All groups share one centre, and each spreads out both ways along 14 directions, with some noise.
Known rows, each followed by its group:
[-29 -15  26 -17 -17 -48  -2  12  24 -21  -6 -29 -24  -6   3  44  13  -2
  30  17  -4  12 -32  14 -13] : K
[-16  -7 -26  30  -8   7   7 -35 -16  24  13 -13 -22  -9 -25  36  38  -4
  34   3 -35  26   0   8 -22] : M
[  9  -2  45  -2 -31  17   3  -5  10  -5  11  10  -6  -3  42  27 -37  14
   0  -7  30   4   3 -12 -11] : K
[-20 -16  35   3  11 -13   2  17 -36  -2  28  -6 -15  -5  49  -7  20  14
   9 -20  -8   4  29  -8 -40] : K
[-16  -2  -3  -6 -45 -39  10  -5 -30   5  25  21  16   6 -34  -6  -2  46
  -3 -25 -11 -26  -7 -20  49] : E
[-17 -38  -8  21  21  19 -13  -9  22  41  14  18  -3   8  11  35 -12  17
  13   2  -7  15   9  -1   1] : E
[  3   2  14   2 -13  47   6   7   5  10  42  10  11  -5  -1   3 -11  19
   2 -12  11  15  15   8  -7] : K
[ 22   1 -19 -20  -4  38 -13 -17   4  38   4 -21  27  -4 -33  14 -21  -5
 -36   9   5   6  18   6  30] : V
[ -2  -7 -39 -14 -40 -17 -16  -2 -13 -18 -10  31   8  20  19   4 -25   8
   5 -11  -4 -22  14 -16  24] : V
[  9   3   7 -11  26 -24  12  34  19 -15 -23  -4  11   6  20 -49 -10  10
  -1 -12  14 -13 -18   4  -3] : E
[ 20 -16  26 -21  -2  -6   4   6 -30  40  10   7  14  -7  -3 -13 -19  18
  23 -12 -29   0  32  35 -19] : M
[-31   5 -34  11   1 -30   3 -12  -2 -13  13 -18   3  -3 -15  -5  20  13
 -10  19   1 -19 -16 -21   2] : M
[ 24   0  60 -66  -3 -24   9  23  17  36  13 -16  24 -18 -56   5 -30   8
 -13  27  -8  -9   6  28  30] : K
[ 31  23  -6 -15 -40  -3  -4  -6  -5 -10 -30 -18 -12  18  -9   1  -4 -43
  -1   4 -15   5  19 -23  39] : V
[ -1 -10 -44 -32  14   9 -16   4  31   1   0  21  13  -7  -7  25 -15 -14
  -5 -20  27  13  -5  20 -12] : K
[ 28 -14 -19 -14 -13   2  13  -9  37 -12  17 -10 -12  12 -13  32 -37  14
 -11 -39  22 -10 -17 -41  43] : E
[-19  15  17  -5 -20  -2  -3  10 -13 -43  11  26 -17 -10  20  20  14 -11
  23  16   2   1   0  12 -45] : V
[  6 -14  -3  23  50  10  -9  -3  -9 -14 -31  17  -5 -13  38  -2  -5  -9
   7   5  11  -9 -14  39 -63] : M
[-10 -12 -18   4   4  -6 -10 -10  -3  13  13   2  -5   6 -29   8  10  -4
  29  45 -61  -3  19   9  12] : V
[-13  10 -16   0  -9  26 -20  18  13   2  17   7  16   9  15 -11 -14 -10
  -8   4  32  -3  25  -9   3] : K
[-13 -23 -50 -38  43 -10 -25 -28  11  36  -1 -36   3 -11 -22  44  37 -20
 -32   2 -23  42  14   7  -1] : M
[ 10   5   4  -8 -21  -4 -10 -14   7  32 -37   3  -3   3 -13  39 -17 -29
 -19   8  26  -6   1 -16  29] : V
[  7 -27 -11 -11  -2  -4  -8  11  19  24 -16  13 -12  10   7  41 -29 -11
  22 -23   9  -1   8   4   4] : M
[-23  -1  24  38 -41  16 -17  11 -28  37  -7 -30  -3  14 -27  15   9  -9
  15  13   1 -13  16  -1  45] : E
[  2   1 -14  16 -25  47  -4   3 -12 -11  27  19  12   4  44 -16 -11  16
  21 -20  -2  14  29   7 -26] : E
[ 26  26  13 -12 -30  12  22  13  10 -28  -3  32  -7   3  34 -19  -6 -11
  28 -27   2  26   8  -2 -28] : E
[  1   6  31 -22  -3  -1   7 -10 -21  36  28  -1  22 -29 -14   2 -17  15
  -7  36   0 -16  24  19 -33] : V
[ -6 -11  32  19  17  -6  10  -4  -1   3 -15  21 -28   7  12  15  35   1
  17  -7 -34  37 -10   4  -6] : E
[ 11  -7  49  -1  -1  15   9  16   5  40 -16   7 -24  -6 -41  48  10 -21
  31  10 -21  23   5  33  -2] : M
[ 45  17 -16   6  -4  34   5 -34 -38  17  -5  -6 -15  -1  12  -8   9 -41
 -17 -28 -13  16  46 -28 -11] : K
[-29 -20 -19  10  -3  14 -20   0  -4  77   5 -31  22  -7  -6  21  -6  15
  -9  44   4 -12  43   1   6] : M
[-34  -5  16  43  15   1  21 -15  16  38  10  14  -9 -21  -4  23  15  19
  10  -6  37  11 -30  -4 -32] : V
[ -4  29 -17 -25 -10   1 -12  -1  15 -38  17  46  13  12  29 -37  -5  -8
 -16  36 -16   6  24 -30   7] : E
[ -9 -13 -30 -32  -4 -32   0   4 -14  39 -10 -22  11  -6  -1  11   8  12
 -10  -9 -10  -1  22  -1   1] : M
[-32  10 -49   1 -29 -11   2  -9   8   0  40   1   8 -10 -45   6  11   9
  31  29 -10 -11  -6   3  -9] : V
[-28 -16  10 -11  -3   2 -20  57  18   0   5  12   2  20   7   4  -9  -4
  33   1  11  -3  14  15  10] : M
[-14 -34 -32 -17  34   7 -17  21  24   7  28 -20   2   4 -17  23   5   4
   6  -6 -13  14   2  18   1] : E
[-15   6  22  27 -13  18  30  24 -21 -24  22 -45 -22 -11  18   5  35  36
   0   4  -9  -1  -1 -12 -22] : M
[  1  -4   8  -9  14 -21  19   5  17   5  29   0  14 -13 -63  -4 -18  28
   0  27   2 -43 -32   8  16] : M
[  6   0   6   1 -30 -26  -3 -19   6 -16 -45  -7  -8   1  21  18  -6  -4
  25  18  -9   8 -25  20 -15] : K
[ -6  15  45 -21 -26 -37  -4  26   9   9 -31  -4 -14  12  -5  17   6 -34
  -6 -10  30   8   1 -26  34] : V
[  7   6  32  14 -23  41 -12   3  -1 -13  -4  33  -3  13  52   1 -14  -5
   1 -11  11  24  20  -4  -3] : K
[ -9  11 -10 -26   2 -11  -8 -14   8  -6   4  18  -3 -13  20  15  -2 -24
  -7  28   5   8  16  -9 -37] : E
[  3 -40   2  -7  25  10  -8   5   3  63   8   2  19  -8  -1  26 -43  30
  -7  11   2 -19  24  13   1] : M
[  1  -6   4 -16  19 -22  13 -13  16 -18  19  25  -3   0  -3   7  -3  25
 -30   0  -6  -2 -20 -29  20] : E
[-21  13   1   4  -1 -42  -1 -34 -65  15 -23  -9  12 -39  10  -6  21   5
 -19  23  11 -27   1  16 -60] : E
[-20 -19   7 -30  -3  -5 -15  36  31  29  24  31  15  -7  -4  35 -42   8
   5 -13  55 -16   9   6  -3] : K
[-20   4 -17  15 -15  -5  -2 -25  14  -4  -7 -13  -2 -13  -6  25  13   6
  14  27   4   7 -28  12 -18] : K
[-12 -24  -1   0  16  22  12  10  23  29  45  -5   7 -11  -5  21   6  35
   2 -57  28  33  -9  13 -16] : V
[ -8   4  -8 -13 -25 -24  -9  17  -7  -2  -1  -1   4  22  11 -20  -6  -9
   3  -2  -7 -12  24 -30  32] : K
[-14  20 -21  -3 -14  18  -8  15   1   3  -2   4  30   4 -24 -36  12   0
  15  24 -18  14   5  41   4] : K
[-22 -16  11 -21  -1 -55 -21 -40  -3  39 -10  55   6 -13  13  34 -17 -12
  -8   0  22  -1   2 -11 -14] : M
[-22 -10  -4  23  20   9 -21 -17   4  19 -10  -2   5  -8  18  12 -10  -5
 -18  46  16 -20   9  -9 -11] : V
[ -7 -10  -2 -41  33 -21  -6  13  -9 -42  34 -36  -3 -24  35  -5   6   1
 -13  -1   6  -6  11  10 -58] : V
[  1 -10   2 -24   0 -18 -10 -28 -20   5   3   0  24 -15  37 -18  -8  26
 -16   2 -17  15  14  17 -26] : K
[ 16 -12  20 -23  16 -25 -12 -28   3  17  -4 -32 -20  -3   9  37  -9 -31
 -31  16  -1   2  21 -31  10] : M
[-11 -17  -9  -9 -26  -4   3   9  -6  29  26 -10   4   5  18   5   9  16
  20 -65   8  32  19  -4   0] : V
[-13  -4  26 -25   9 -54  -8  13   2  22 -27   6  -6   1 -28  17   3 -17
  -6  29  -8 -18  -3  -5  30] : E
[-39  -2   3  27  13 -31 -20   6 -14  40 -40  -2   9  -2  -6  -5  10 -10
   9  65   2 -36   6  15  -9] : K
[-13 -24 -26  -6  16  -4 -15  12  16  35 -10   7  18  19 -26   7 -10  10
  -7   1 -11   0   4   5  47] : V
[ 23 -16  27 -23  56  -7  16 -25   9 -15   4  27 -14 -17   8  25 -11  25
 -47  -2  -9   1 -24  -8  -5] : E
[ 17  13  18   9   1  -8  17 -14 -44  -8 -32  11   0  -9  24 -34  19   5
   4 -10 -24   4   4  19 -37] : E
[ 10  19   5  -8 -18  -5  24  35  39   2   5 -23  -2   3 -27 -13  -3 -18
  22 -24  37   4 -14  -8  10] : V
[-15  -9  31   4  -5 -24  -7 -22  14 -26  32 -11 -47   2  11  50  10 -26
   8   0   5  11  -7 -43   0] : M

New rows. What belongs after each?
[ 17  -6  11  -8   4  21 -26  -5   5  52 -23  17  14   7  19   0 -40 -33
  -4  51 -10  -9  56   1   6] : E
[-29   0 -39 -14   9 -18 -18 -10  -3   1  19 -37   9 -11 -35  11  20  -4
 -22  29  -1 -16  -2  -5  12] : E
[-44 -11   9  14  -6 -15   5  38  -5   5   6  10   4   8  -8  -3  26  41
   7  15 -13 -12  -5  -4  22] : M
[ 10  -8 -22 -17 -36  -3   1  10  -7  12  15  11 -12  15   6  14  -7 -18
  27 -52  -7  16  35 -21   8] : K
[ 11  25  -3  -9  -4  39   6   2  16  23  28 -42  16 -27 -38   7 -16 -20
 -21  26  48 -17  13   3 -17] : K
[ -1  31  11  13 -26  11   2  -8 -21  -6 -13  34   9  -9 -11 -15  -9  -7
  15  57  -9 -24   6  17 -15] : V
[-31  -8   5  11   7   1  22  -4   5  21  51 -12  -2 -28  -8  16  27  25
  19 -24  17  25 -11  10 -54] : V
[-38  12 -11 -22   0 -13 -16  -3   9 -30  32  -2  31  -7   2 -21  26  24
 -23  15  -3  21 -14   8  -3] : K
[-25 -17 -53  -4  19 -16 -26  -5   9  12   1   4  15   6  -3   1  -7   0
  -8  31  -7 -24  10  -6  14] : E
[ -1 -23 -37  -9  -5 -10  -1 -12  -7  42   2  26  -2   1 -10  32  -9  -4
  17 -37  -5   5  18   0  -5] : K
[  2  -6  -2  24   8  10   9  30 -19   3 -38 -38 -14   5  24  -9   6   9
   8  21 -12 -22  12   6 -13] : M
[-22  17  11  -2  31  -6  -4  -2  15  -8  -5  23   9 -15 -18   7  14   0
 -40  34  30 -10 -30  -4   0] : K
[ 20   2  12  38  16  40 -17  -3 -28 -15 -45   2  -8  20   6 -10   7 -15
 -12  24 -25  -9   2  11  27] : E
[-36  21  26 -10  -2 -23  13   9  15 -13  38 -30  -5 -27   4  10  22   2
 -15  -7  63   3 -20 -27 -32] : V
[-13  -9  22  -2  34   0   3  46  21 -39 -11  -8 -23   5  17  13  11   6
  -8   2  11  -4 -23   2  -2] : M
[ -1   2 -22  27   0  19   4   0   0  55   1 -15  14  -7 -50  -3 -13  -3
   5  34   9 -37  16  -1   8] : K
[-32 -29  23  22  21  19 -17  19  25  -1  20   6 -16  12  12  44  -2  16
  -6  -4  25   6 -12 -12  19] : E
[ -5  -2 -30 -17  32 -30  11 -19  -7  -3  -3  45  14 -14  -5 -19  18  26
 -12  11 -37   4 -14  13 -23] : E
[-11 -11   6 -29  16 -45   0  34 -16  20 -16 -18  19 -15  -8 -20   1   1
  10  -5  11 -20   2  35 -24] : E
[ -7  24   9  15   4  39  11  19  -7   0  20  28   2   3 -42 -19  38   0
   9  -4 -21  26   1  18   7] : K
[-14  16 -47  22  -5   9   4 -12  -8  -9  -7  21   3  -9  -3  -3  14  -7
   3 -10  25  -7 -10  -4 -26] : K
[ -3 -10 -14  16  33  -8 -12  15 -12  -6 -45 -24   0   5  33 -26   5 -11
   2   2   2 -13  -4  16 -21] : E
[  7  -4  -9 -26   6  11 -22  13  -1 -22   0 -25 -14   6 -28  33   5 -36
  -9  14 -12   0   8  10  22] : E
[ 22  33  36 -10 -16   4  12 -22  -8  14 -19  20   0 -21  -6   4  -7 -23
 -14  35   9   0   9  -2 -23] : E
[ -1   0 -26  -6  11 -30   0 -41  -9 -10 -35  32  -8  -6 -30  36  21   3
 -31  11 -18  -6 -35  -5  19] : V
[ -7  -1 -12  29 -10  25  -9 -26   1 -14  -7 -14 -22  11  16  21  27 -18
  15  11 -29  36   2  -3  -4] : K
[ -7  -8 -23  17  -8  30 -23 -21  14  13  -2  -2  -4   4   6  40 -17 -15
 -11  24  15  -3  10 -17  10] : V
[  5 -10  -7 -17  18  -4  -9  31  22  -7 -13 -24   9   3 -11   3 -33  -1
 -17   0  44 -38 -15   3  19] : E
[ 16  37   9  37  -9  30  30 -35  21   0  -9  -1  -6  -6  10 -26  12  -5
  -5  16   9  26 -12 -23 -14] : E
[  4  -2  14  32   5  38  21  -8  -8   1  24  16 -19   1 -12  14  26  19
  15 -15 -29  28  -4   1  -3] : K
[ 10  11  -5  -9  22  -2   3 -19  -2 -37  22  -7   0  -9   1 -22  14 -11
  -9  -3 -10   9 -13   7 -24] : M
[-12  11  15 -11   7 -26  -2 -12  -2 -30  -5   1  13  -3  14 -23  13  15
 -29  25  -9   1 -17  -5   7] : K
[-11 -16   8  -3  24  -3 -12 -17   2  -3  10 -40 -27  -4  25  37  24 -16
 -23   9  -6  19  11 -23 -10] : M
[ -4  15 -47 -24 -29 -16   9 -15 -11  24   8 -29  14  -3 -36   0  26   8
 -12  -5 -27  16  15 -16  24] : M
[  0 -22   3   1   4 -23  -6 -66 -19  14   1   1 -19  -7  39  38   0   5
 -31   0 -10  12   8 -36 -10] : K
[ -5 -28 -17 -12  24 -21 -21  -7  12 -23 -13  24 -15  17  42  20 -19  -3
 -20   4  -3 -16   6 -35  15] : E
[-32  -7 -18   3   2  -1 -21 -22   9  31  11  -4  13 -14  -5  40  -7   6
 -34  25  38 -10   0 -17   4] : V
[ -1 -39 -19 -71  35 -42 -10   5   5  -2  38  11   1  -3  13  18  -5  10
 -11 -11 -36  10  25  -1 -11] : E
[-18 -13 -25 -25 -10 -42  -5 -36   6  22  33 -11   2 -15 -17  35 -11   6
 -15   1  17 -13  -1 -32   5] : M
[-28   8  -4  14 -19  23 -17  32   2  27   2  22  25  12  18 -35   1  -2
  40  19  -5  14  36  28 -18] : E
[-30  19   8   1  10  -2   9  28 -15  -3  42 -11   2 -14 -15 -17  29   3
  -9   1  24 -15  16 -16 -17] : K
[  1  32  -4  17   7  -6   9 -22   9  34 -26   8  25 -13   9 -43  -2  -5
 -13  52  12  -9   5  -5 -28] : E
[ 29 -43 -10   6  19  15   1 -10  -7  18  29  -2   0  -2  12  -3 -43  19
  36 -20 -28 -13  18  25 -23] : M
[-18 -30 -38  14 -23  12  -5  -4   0  45  28 -35   4  -3 -30  41 -10  13
  28 -26  15  -5   6  14   1] : E
[ -7 -24 -56  -8  11  -6 -20 -43   6   4  14  27  -7   9  16  31  -4  -1
  -7  16 -33   7  19 -27  -1] : E
[-18 -16   5 -27  27  -4  -4   0 -21  23  18   8  10 -11 -42  18  44  17
  -6  -3 -55  38   3  44   5] : V
[-66 -25  -1  31  16 -20   1  -1   1  24  35  21  -1 -10 -22  31  28  45
  11  22  -1  -6 -20  -1  -5] : K
[ 11  16   3 -27 -26  -6  14 -12 -39 -13  30   7   4 -11 -31  -5  26  16
   0 -16 -43  14   8  13   0] : E
[ -3 -14 -15   5   5   7  -5 -47 -19   5   0  47   5 -10  -3  38  -4  30
 -28  14 -20  -5 -10  -2   6] : V
[ 19  -4 -13  -3  -9   5 -15 -19   9   2   5 -52 -15  10   9   5 -16 -37
  -7  30 -11 -12  35 -38  17] : V
[-20  -2   5  -4  11  -7  -4 -21 -15   4  18   9  17  -8  10   0  19  37
 -53 -22  15  14 -10 -18  16] : V
[  1   1 -33   3  14  22   6 -28   3 -18   5  10   2 -14 -12  25  20  16
 -25 -17   4  16 -29   9 -12] : V
[ 26 -10  13  22  25  53 -16 -14  23 -19  34   1  -8   6   8  -5 -33 -23
  16  10   0   3   5  14 -14] : M
[ 27  -6  32 -23  43 -33  16  -6 -18  20 -15  -5  -5  -9 -22  -5  -1   5
 -36  13 -22 -24   1 -10  12] : K
[ -1   5 -45 -36  16  12 -10   6  27  -3  10  27  19  -1 -30   8   3 -17
 -19 -19  16  18  -6   9  10] : K
